Every row belongs to one group in each of 4 separate groupings. Each group adds its own fixed numbers to the row, and there is some noise. The rows also spread widely along 15 directions, which tell nothing about the answers.
Known rows, each followed by its group in each grouping:
[4 11 4 26 8 -12 -17 0 -12 -13 -9 32 -12 8 14 16 -4 -8 39 -34 27 -6 -1 -1 -2 -12 11 22 -12 -17 -7 4 -31 -11 4 -31 3 8 5 25 -10 7] => zup J_124 femov kezog
[-10 15 30 31 -1 -39 30 28 -20 15 -15 -11 11 10 -3 -13 -21 13 20 10 26 2 -16 2 15 19 14 18 16 2 9 5 -4 4 19 -9 13 3 11 27 5 -16] => levu J_823 bebe veg
[-16 15 8 -24 -22 7 19 -3 5 -9 15 21 60 15 -33 -16 -34 27 -8 -6 -12 15 -2 -24 -20 60 56 34 1 51 63 16 -18 -1 13 -35 -25 -14 8 43 -10 80] => zup J_719 bebe kezog
[-8 2 6 13 14 -9 13 20 8 -7 -2 9 -16 5 -22 -26 -3 7 -1 25 18 -1 2 8 -1 20 16 -20 27 3 -1 19 17 7 -2 15 24 9 16 -24 -10 -9] => bem J_608 keta veg
[-4 15 9 -27 -15 6 34 1 5 20 6 28 -8 -1 -5 11 -13 20 4 31 -1 27 5 11 13 -25 17 2 8 -9 23 -20 -9 3 3 -23 16 5 -1 24 12 11] => bem J_719 riged togu
[5 -21 5 -11 32 -8 -6 5 -17 17 -10 -1 -7 0 7 -8 -25 12 24 3 -8 15 11 26 -14 -12 16 1 15 -43 -19 0 -6 0 -5 -10 20 -4 15 -11 -16 4] => levu J_124 keta togu
[-12 -17 -5 -6 8 1 28 12 -20 -4 -6 -19 -13 -25 19 35 12 18 25 16 -6 15 18 3 10 -5 15 5 -5 -18 -5 13 -8 -1 8 -22 -7 2 -27 13 32 -15] => levu J_823 femov togu
[0 -8 37 21 -3 18 40 14 -12 -14 -14 11 8 27 -12 3 -13 2 -16 3 -9 -24 -1 27 64 37 -20 -8 -15 19 51 -1 30 11 -16 14 28 -3 -2 -2 -10 -21] => zup J_608 riged togu
[9 -13 -8 -12 13 26 -18 3 -18 16 15 10 9 -9 12 5 -10 5 13 0 -10 -10 26 13 6 32 0 -7 3 -22 17 -30 6 12 -12 8 15 -5 17 5 10 -3] => zup J_823 bebe veg
[-13 6 9 -33 -17 -15 -5 -2 -44 27 -5 -6 -17 -17 4 10 -3 20 21 19 -17 1 34 35 -3 -18 11 -14 -9 -6 20 -20 -13 -25 14 -2 22 -1 -17 22 5 22] => levu J_124 femov kezog
[7 0 9 -5 0 -7 -12 4 0 37 13 15 -2 -3 7 -10 0 -2 8 2 13 0 -5 0 7 -7 -1 5 11 -16 5 -29 -8 18 -20 3 7 9 17 25 3 -15] => zup J_719 riged togu
[8 12 -17 12 6 1 2 2 13 19 -5 -14 5 4 -3 -18 5 -17 -11 4 26 28 -13 -1 -21 10 11 24 -1 1 5 13 16 19 -30 -10 -15 8 12 -12 2 -22] => bem J_719 femov kezog
[1 -23 -18 -20 39 10 -15 2 -34 25 -2 -8 3 -16 21 -20 -20 10 10 30 -3 16 9 33 -21 1 12 13 -6 -35 9 4 13 8 -13 -14 2 13 17 10 8 10] => bem J_823 bebe togu
[-3 -9 -3 38 8 -8 2 15 9 -28 -13 23 -20 21 17 -1 5 -11 2 -7 11 -32 -13 4 2 4 -18 3 -3 -10 -28 -14 -9 -13 15 0 25 -7 9 -15 -4 -18] => bem J_823 femov kezog
[1 8 -8 -13 7 23 20 11 4 13 18 6 4 -8 -18 8 0 11 -3 16 7 19 17 0 -1 34 15 -18 23 -7 11 -5 14 15 -7 9 11 -1 17 -23 10 -16] => bem J_124 riged kezog
[4 -3 -19 -9 12 0 14 1 -24 21 1 -10 15 -11 15 16 1 -2 8 13 7 37 9 8 -22 9 11 34 -10 -27 -2 -15 1 12 -2 -16 -6 4 4 4 29 -32] => zup J_823 femov veg
[-8 -8 15 6 15 -5 30 7 21 -10 -28 -31 -9 1 -6 -18 -7 9 -2 20 -10 20 -14 4 7 1 33 4 9 15 6 50 3 0 0 -21 -5 -3 -20 -19 -24 29] => levu J_124 femov kezog
[8 17 -2 -7 -11 10 9 0 -14 25 -2 -13 24 5 -11 15 -8 -2 0 -14 4 26 18 11 -6 27 9 19 -3 -5 22 -16 3 7 -14 -7 2 -13 13 -4 5 -12] => bem J_124 bebe kezog
[-17 -32 14 -21 12 -21 3 15 19 0 -3 -7 -25 -9 -6 -1 9 23 9 16 -24 -3 14 0 0 -18 21 -27 37 -24 -37 5 -25 -9 9 7 24 -14 -7 -13 -6 7] => bem J_823 keta togu
[-5 21 -7 -5 -31 5 -4 -11 -2 -23 -7 44 -14 26 -12 23 -7 3 10 -13 -6 -15 38 29 -7 -11 2 -20 -8 2 17 -28 1 -29 3 -1 35 -24 -2 -6 1 15] => bem J_608 femov togu
[-2 1 -9 -10 -28 3 -21 2 -1 -2 24 35 -22 -12 -5 24 26 4 10 -11 0 -28 31 -6 -9 4 -9 -22 3 -4 -10 -44 -27 -17 9 18 20 -6 1 8 14 -6] => levu J_608 keta kezog
[6 -40 22 -5 15 8 9 15 20 -1 -6 -14 -17 -15 26 6 4 20 19 -2 -22 -6 -15 -11 31 -9 8 4 11 -11 -21 0 -38 12 -1 -23 1 -10 -15 9 -19 19] => zup J_608 keta togu
[15 -28 4 -14 -8 18 5 -4 4 17 3 -2 6 -5 23 11 4 7 -2 -5 -25 -1 -4 4 17 3 -16 17 -20 -19 6 -37 -17 10 -11 -11 1 -14 -7 12 10 -10] => levu J_608 femov kezog
[3 1 -32 -9 19 27 -8 -4 -21 5 16 31 -8 -12 4 2 -5 -3 8 23 11 10 22 18 -21 12 9 2 -14 -21 17 -4 15 2 -9 -7 2 26 14 2 20 -2] => levu J_823 femov kezog
[8 -1 -3 4 26 24 -2 8 -45 10 -4 -6 -2 -21 18 24 -12 4 44 -12 20 19 22 18 16 13 14 20 -19 -21 30 32 7 16 -30 -36 -19 22 -1 34 13 -4] => levu J_719 bebe togu
[16 -1 24 -12 -2 17 20 -1 5 33 -8 9 4 22 1 -14 -39 13 -1 9 -24 7 -2 32 28 1 -4 -4 5 -19 23 -41 5 9 -7 -4 37 -14 16 -12 -26 12] => levu J_124 femov kezog
[5 -9 21 3 -20 -26 6 10 3 23 3 -4 7 -1 12 4 10 12 7 -12 1 -3 -18 -14 6 -3 -8 19 3 -11 -13 -35 -36 4 4 -6 1 -16 0 30 11 -21] => levu J_608 riged kezog
[-15 14 7 -8 4 -30 27 8 6 5 6 14 8 -8 -12 -14 -13 35 20 27 27 37 -14 -22 -12 -6 55 6 28 -7 14 40 -11 13 3 -36 -15 10 4 42 23 15] => bem J_719 riged kezog
[2 21 -12 -7 -8 18 -8 2 5 6 17 25 -11 -5 -15 6 4 1 10 -1 18 -1 19 -1 -5 14 17 -11 11 3 15 -5 -7 0 -8 -3 9 7 15 0 -4 13] => bem J_124 keta kezog
[-8 -33 1 1 34 -2 -18 14 -21 -4 -9 -17 -22 -21 21 -9 10 5 19 9 -6 -12 4 11 1 6 7 -8 -3 -9 -11 26 -3 0 -6 -4 -1 12 -11 1 -7 5] => zup J_719 femov kezog
[8 13 8 12 -22 -6 -11 -6 8 7 -9 17 10 23 4 -9 -10 -12 -4 -19 -1 -17 -10 6 -2 -1 -6 27 -18 11 17 -27 -23 -14 -1 -13 8 -14 7 23 -14 23] => levu J_823 bebe kezog
[6 30 -16 19 -24 -5 -10 -3 -13 -3 6 31 2 10 2 18 1 -4 17 -16 31 -8 18 2 -15 10 2 0 -5 -3 12 -32 -3 -8 3 -3 13 -7 13 14 20 -12] => zup J_608 bebe kezog
[-10 -30 41 -5 12 -4 16 18 -43 -1 3 28 8 9 -3 10 -17 19 12 0 -21 -28 15 22 48 29 -9 0 -8 -15 27 -13 -10 -1 7 9 35 5 6 30 -1 -10] => zup J_823 keta veg

New rows. What belongs after each?
[-5 9 5 -2 -8 -22 10 14 -21 43 13 -17 17 -8 -10 -7 3 1 -1 7 21 13 -5 -5 -11 20 9 30 5 4 8 -16 -7 12 -1 4 -6 13 15 21 11 -25] => levu J_124 keta togu
[7 -9 11 5 14 -5 -3 4 -15 12 -16 -14 0 2 8 6 -11 5 28 -19 -3 11 9 15 9 1 11 9 -4 -23 7 15 -4 4 -22 -18 -1 -7 -2 8 -2 -7] => levu J_823 femov kezog
[-11 -40 35 -3 22 -5 46 31 -15 1 -21 -42 6 -10 7 14 10 7 -8 11 -25 14 -8 6 32 24 -8 27 -5 -3 -11 15 -14 6 7 -5 4 -7 -17 -6 -1 -31] => bem J_823 riged veg
[5 -4 0 12 9 1 3 0 -19 2 -5 12 5 9 0 4 -4 -8 7 -11 12 9 6 16 -3 9 -2 27 -22 -12 15 4 5 5 -17 -11 -2 11 6 11 7 -22] => levu J_608 femov togu
[-12 18 -19 1 -5 -9 -14 7 14 2 -3 0 -24 -8 14 -32 -2 6 11 30 17 -7 -11 1 -28 -8 23 -8 16 21 -5 0 -4 -8 14 -14 5 -2 2 2 -9 40] => bem J_719 femov veg
[-2 -15 -6 16 10 3 13 4 4 -24 -19 -10 -2 5 7 12 13 -15 -11 -2 -5 5 3 4 -11 10 0 14 -11 1 -14 11 1 -8 3 -6 2 -8 -12 -25 0 -10] => zup J_719 bebe kezog
[7 -4 -7 -22 16 1 -25 6 -26 46 4 -28 1 -23 6 -22 -9 11 21 3 3 21 10 18 -25 14 18 7 5 -11 8 -2 -2 11 -21 -5 -8 8 13 6 -8 9] => levu J_608 femov kezog
[10 -15 14 -13 -2 -25 -10 9 -22 50 -6 -39 2 -17 31 1 -6 28 36 -6 -5 10 0 8 8 -9 6 -2 14 -34 -9 -33 -19 16 -11 -11 6 -20 0 22 10 -17] => zup J_608 femov kezog
[-2 -1 0 18 -2 1 37 15 -11 -4 0 7 13 10 4 0 -9 9 -7 17 18 2 -16 5 12 24 -2 21 -7 3 18 -4 12 15 1 -12 6 2 11 11 15 -23] => bem J_608 keta togu
[0 -5 11 13 6 -2 -2 18 -11 3 -7 -18 0 -7 5 29 2 2 35 -35 6 1 19 -5 9 18 11 14 6 -10 -10 9 -23 0 -6 -14 -6 -10 -2 12 0 -8] => levu J_823 bebe togu
[-16 39 -16 2 -10 -27 -27 7 -60 23 11 20 -6 -1 -16 -3 -2 -7 21 5 38 -10 40 33 -38 12 5 -11 0 1 20 -16 17 -21 -1 23 18 18 22 21 19 -20] => levu J_823 riged togu
[-6 20 -16 -2 1 7 -21 -14 4 -9 2 37 -20 1 -1 -30 -16 4 11 24 13 -11 3 15 -18 -11 31 -12 -5 12 35 18 5 -14 -2 -18 4 18 3 18 -12 62] => levu J_124 femov kezog
[4 6 -5 2 15 29 2 3 -8 -12 -24 -12 -15 -1 10 3 -21 1 20 1 -9 4 16 31 0 8 18 -1 -9 7 16 22 1 -15 -2 -27 7 -9 -8 -15 -29 49] => levu J_823 bebe kezog
[12 -7 2 24 7 2 -15 -1 12 8 11 29 0 10 -1 -8 11 -23 -3 -14 19 -14 -7 -10 10 12 -11 20 -10 -17 7 -10 1 17 -23 9 1 18 18 11 8 -33] => levu J_124 femov veg
[12 9 23 13 -30 9 17 4 8 13 -23 -29 15 15 13 5 -9 -4 -2 -24 -9 -4 -18 7 27 10 -8 40 -22 33 28 -19 -20 1 -9 -27 -7 -26 -11 21 -24 24] => levu J_608 bebe togu
[1 -9 -21 6 14 -4 -9 10 -5 -2 4 11 -18 -12 21 7 15 -8 13 5 19 2 1 -2 -25 -6 -2 14 2 -23 -34 -11 -14 -1 5 -10 5 3 9 -3 14 -22] => bem J_719 keta veg
[1 -11 -9 4 -7 -27 -7 11 40 22 -25 -76 -1 -7 34 -37 19 -6 -17 10 -7 6 -42 -16 -34 -8 5 18 22 22 -45 -12 -16 3 0 -8 -13 -45 -10 -26 -17 9] => bem J_719 riged veg
[-7 7 15 2 -16 -24 -8 14 11 38 -4 -11 -17 7 -6 -32 -7 6 -4 25 -4 -25 5 19 5 -6 -2 -32 34 1 -3 -41 5 -5 6 33 42 -11 12 -10 -14 1] => levu J_823 bebe togu
[10 -4 -4 12 22 5 4 6 -22 14 -9 -11 4 -3 18 3 -1 -9 10 4 14 13 1 16 7 11 -1 17 -10 -19 11 2 14 16 -23 -7 0 5 7 4 12 -31] => zup J_823 riged veg
[7 8 5 -3 15 15 -10 28 -8 54 19 6 -21 -15 -10 -16 4 -21 0 5 21 8 2 11 -11 22 -16 14 14 -5 -19 -40 -13 12 -1 22 17 37 33 -18 -28 -26] => levu J_719 femov kezog
[6 18 -9 37 -20 1 -5 3 -2 -22 -2 48 -6 34 22 6 -14 -9 12 -22 26 -41 -10 8 3 1 -22 10 -12 1 -1 -41 -6 -11 6 -16 27 -19 20 13 -3 0] => bem J_719 keta togu
[-6 -22 32 -13 -1 -11 -10 19 12 34 -5 -20 -17 -10 14 -24 0 13 3 11 -19 -21 -15 2 24 -10 -3 -1 19 3 -8 -22 -31 3 2 1 16 -4 -1 20 -27 25] => bem J_719 bebe togu
[-5 7 -23 -20 -2 16 -26 -9 -14 8 -7 -13 9 1 7 -31 -10 -12 -14 11 -15 -1 8 27 -41 24 12 17 -17 37 24 -10 10 -13 -3 -5 0 -9 1 -12 -27 52] => zup J_719 femov veg
[-14 8 19 15 1 -31 8 19 -20 26 -5 -14 -17 -8 2 -20 -1 10 17 24 23 -9 -8 9 15 -1 10 -4 13 3 10 6 2 4 6 4 11 21 1 22 0 -9] => levu J_124 femov togu
[-2 -2 18 17 -7 -3 12 6 21 -19 2 55 -13 27 -2 -16 -16 14 -2 14 4 -36 -15 3 34 -4 1 -18 8 -7 20 -9 -5 -2 4 -4 34 0 13 19 -4 15] => bem J_823 keta kezog
[2 11 -21 15 31 21 -24 17 -13 7 0 0 -38 -18 11 -20 10 -20 6 19 34 -10 1 22 -17 12 -6 -9 3 4 -11 7 10 -3 -5 9 12 28 19 -26 -23 2] => bem J_124 riged kezog
[-6 -9 -7 -13 2 -7 3 -1 -23 12 8 5 0 -16 3 -9 1 13 5 28 6 7 3 11 -9 -3 15 12 -12 -3 23 8 2 5 -7 -11 -7 18 -3 32 20 5] => levu J_608 keta togu
[1 8 -3 -1 -1 -11 0 -2 -5 9 0 14 14 14 -9 -11 -9 3 -2 1 10 8 2 8 -10 9 13 6 1 -9 20 2 7 3 -18 -4 4 -6 16 13 12 -9] => bem J_823 riged kezog
[-7 -6 42 8 1 -25 -4 29 5 17 -7 -6 -20 4 -5 -1 3 6 24 -23 5 -16 -1 -2 26 -1 -2 -8 29 -4 -21 -7 -31 0 -4 6 21 -7 6 11 -26 -11] => bem J_719 riged togu
[-1 53 3 -10 -15 -17 -14 6 -38 55 11 3 -11 -12 -34 -1 -2 -10 21 0 42 25 32 24 -17 2 21 2 9 4 29 -5 1 -2 -18 11 10 33 21 17 -6 -13] => levu J_124 keta kezog
[-5 -5 -3 14 -6 -21 7 -5 8 -11 -10 -3 7 7 9 -8 1 4 2 4 8 -2 -19 -11 -9 -9 21 24 -8 6 6 20 -9 -2 -1 -26 -13 -8 -10 23 8 15] => levu J_124 keta togu
[5 1 10 19 -2 -2 7 11 -6 10 -22 -25 1 12 24 -23 -24 7 12 0 2 -11 -24 18 9 10 -2 16 -6 15 11 -10 0 3 -1 -21 6 -17 2 6 -24 21] => levu J_608 femov togu
[-9 7 -23 -4 -8 9 1 -2 -8 -4 14 27 -5 -5 0 17 15 -5 0 10 14 -1 18 2 -10 4 5 9 -14 -4 17 -7 3 -2 -6 -6 -1 14 1 20 32 -13] => bem J_823 femov togu
[6 24 -1 -4 -20 -5 24 8 22 36 19 23 -5 1 -7 -20 -3 5 -14 45 22 14 -16 -5 -2 -3 7 2 24 2 7 -48 0 18 10 8 24 13 22 1 6 -12] => zup J_608 keta veg
[0 7 -36 4 6 14 -32 -16 10 -22 14 52 1 5 11 -15 0 -10 5 2 19 -11 -3 -8 -33 4 18 24 -21 -1 20 6 -6 -4 -8 -26 -13 12 14 30 14 33] => bem J_823 femov veg
[-9 -3 39 -11 -23 -33 -2 2 -21 20 -7 12 4 10 -32 22 17 -13 -5 -29 -13 6 31 13 5 -7 -9 19 -15 -7 5 -16 -29 -20 -6 17 16 3 -8 22 4 -31] => levu J_719 bebe kezog
[-14 -31 2 5 13 -12 -1 17 15 -1 9 -6 2 -11 3 -27 16 10 -14 28 -2 -17 -11 -20 -1 26 8 -7 20 -2 -8 9 6 15 2 15 1 2 4 4 19 -11] => bem J_719 bebe veg
[-10 15 -3 -21 -18 -20 -3 4 -16 40 4 2 -11 -5 -3 -3 2 -2 2 20 2 9 16 20 -27 -18 3 12 3 -4 -5 -43 -17 -16 15 6 19 8 5 10 3 -2] => levu J_823 femov togu
[2 6 -25 -8 12 12 -15 2 2 13 18 19 -3 -7 3 -4 -5 -1 15 5 16 11 13 -2 -31 10 20 2 15 -13 -6 -16 1 10 -7 -7 0 8 19 -4 4 4] => zup J_719 femov togu
[3 -12 20 27 10 -20 -20 22 -15 30 -18 -24 -41 -19 43 -25 6 2 24 21 12 -41 -23 18 35 -23 -20 -13 3 -13 -10 -14 -12 1 1 3 20 14 -4 26 -8 -3] => levu J_823 bebe kezog
[-3 -4 27 -9 -5 15 44 22 -10 17 1 -6 5 -4 -1 11 -10 15 -2 15 -12 7 -7 6 31 25 -2 15 -2 11 19 -16 -17 2 15 -11 10 1 -3 13 -7 3] => levu J_823 riged kezog
[-15 -2 2 14 0 1 16 14 -2 -20 -10 -18 -15 -10 2 -1 18 0 -7 17 2 -15 -3 0 2 22 5 -5 -2 31 2 20 0 -14 16 2 1 -1 -18 -12 -5 11] => levu J_124 riged kezog
[2 -19 10 -17 13 22 -8 -4 25 7 -6 4 -37 -14 21 -13 -3 10 12 27 -22 -11 -3 11 28 -32 16 -19 8 -8 7 1 -14 2 -7 -15 14 8 -17 3 -27 49] => zup J_124 femov togu
[11 5 0 -7 -15 -8 -21 -2 11 30 7 19 -8 10 0 -24 2 -7 -9 6 4 -10 -3 12 -9 -11 -11 3 6 -8 0 -48 -8 3 -12 14 26 -6 22 1 -10 -4] => bem J_608 keta veg
[6 5 15 4 5 12 32 12 19 8 6 3 25 14 -20 -2 -20 16 1 -3 2 16 -3 -11 22 42 25 -6 26 1 27 8 10 25 -18 -4 3 -13 16 -6 -2 -5] => zup J_823 riged kezog
[15 16 -4 5 5 -4 -34 -7 6 34 4 23 -15 1 10 -29 2 -22 1 5 25 -4 -15 12 -6 -24 -1 13 -8 -9 14 -17 -10 5 -28 -2 4 25 20 25 -12 6] => zup J_823 riged kezog
[7 -2 -16 3 13 28 12 11 -4 24 -6 -5 -24 -7 42 -20 -15 3 0 48 5 -8 -23 29 15 -10 -13 7 -7 -7 9 -31 12 11 3 -17 19 13 8 -1 -6 11] => bem J_823 femov togu
[-8 13 2 7 -5 10 10 19 2 -1 -5 -18 -7 -6 -8 -7 17 -13 -13 7 12 2 -6 1 -7 33 0 20 -3 43 7 4 -6 -4 4 1 -3 2 -1 -12 -20 7] => bem J_608 riged veg
[-7 10 0 20 -21 -4 27 9 -31 -16 -30 -29 7 16 9 20 -10 5 5 -4 -4 -8 16 32 0 24 -8 2 -15 20 13 -13 18 -19 14 -4 18 -36 -13 -16 5 -6] => levu J_608 bebe togu
[5 12 -25 14 4 -3 -8 -10 -8 -17 -13 8 -8 4 25 4 -6 3 21 7 16 -1 5 14 -15 -13 16 -10 -6 -13 9 9 12 -8 -9 -22 2 -15 -4 6 17 10] => zup J_823 riged kezog
[15 -19 3 -1 28 25 7 4 -4 6 -13 -8 6 4 10 0 -15 -7 3 -10 -12 18 -2 19 1 13 0 24 -12 -17 2 7 -4 6 -20 -18 -2 -6 8 -14 -18 1] => levu J_823 riged kezog
[10 5 -23 12 -14 6 14 -12 -9 -15 -26 0 -10 24 23 17 -13 -4 3 6 -7 -3 17 39 -6 -20 -12 -14 -12 -17 1 -24 32 -12 -10 -8 29 -37 -8 -30 13 -17] => levu J_719 keta togu
[-13 9 -3 8 -3 -7 39 6 -6 -12 -13 -29 8 -6 -13 7 12 0 -13 22 11 24 -3 -3 -2 22 28 16 -6 30 23 41 12 1 1 -13 -15 5 -19 -7 9 -2] => zup J_124 keta kezog
[8 -20 -8 -4 13 3 8 -10 20 6 -6 9 5 12 6 -21 -5 -7 -21 21 -8 12 -14 7 -7 -14 7 15 -3 -15 3 -1 12 15 -22 -8 3 0 4 -8 0 -3] => zup J_719 keta togu
[1 22 -5 14 -13 13 -16 2 11 -26 1 27 -17 6 -6 10 10 -9 16 -20 15 -21 18 -1 -4 16 8 -15 4 25 7 -6 -9 -13 -2 1 12 -11 2 -7 -15 21] => zup J_608 riged veg
[-3 5 10 -15 -8 -8 -10 3 -3 20 -12 -3 -29 -5 -8 22 21 -20 6 -13 -3 13 23 19 -2 -36 -1 19 -9 -7 -13 -7 -34 -18 -14 -5 12 8 -9 2 -16 -7] => bem J_823 keta togu
[16 -4 8 -16 5 29 2 2 6 30 26 43 8 3 -19 19 -3 -11 2 -20 -1 19 18 -2 10 18 -4 25 -6 -29 12 -31 -21 16 -20 0 6 22 25 11 1 -24] => levu J_823 femov kezog
[10 -18 -5 28 31 11 9 7 10 -27 -13 5 -16 2 22 -8 -6 8 18 11 10 -7 -8 6 13 7 3 -18 9 -24 -7 23 22 14 -14 -9 8 -9 2 -16 7 -13] => levu J_608 riged veg
[-6 1 17 41 20 -21 12 23 11 -19 -22 -7 -29 4 -1 -5 13 -9 14 -3 30 -5 -12 0 11 -3 5 -5 17 4 -25 32 -2 0 -3 1 9 9 -3 -15 -17 -22] => zup J_608 riged togu
[4 7 10 15 -5 11 -14 15 -23 11 8 6 -11 -9 3 7 3 0 29 -21 22 -24 8 6 26 21 -4 5 -11 11 27 1 -8 8 -22 -6 -2 15 6 34 -6 -1] => levu J_608 keta togu
[11 -8 8 -7 2 3 -4 -5 -9 20 4 17 9 5 11 -11 -20 18 12 3 0 -4 -7 10 21 0 8 5 -4 -24 30 -8 -4 15 -20 -19 8 -2 15 32 3 10] => bem J_124 keta kezog
[4 -4 -28 -8 10 15 -29 -6 8 17 14 15 10 9 -2 -33 -13 -10 -11 7 -2 -8 7 12 -37 21 6 5 2 -2 9 -22 15 4 -17 11 5 -1 27 -12 -9 16] => levu J_823 femov togu
[-2 1 39 -7 -27 -31 1 1 3 16 -3 21 -3 10 5 -16 -14 28 17 6 -9 -20 -12 3 28 -20 8 -7 9 -1 25 -24 -26 -4 4 -9 20 -15 -4 52 0 24] => levu J_608 riged veg
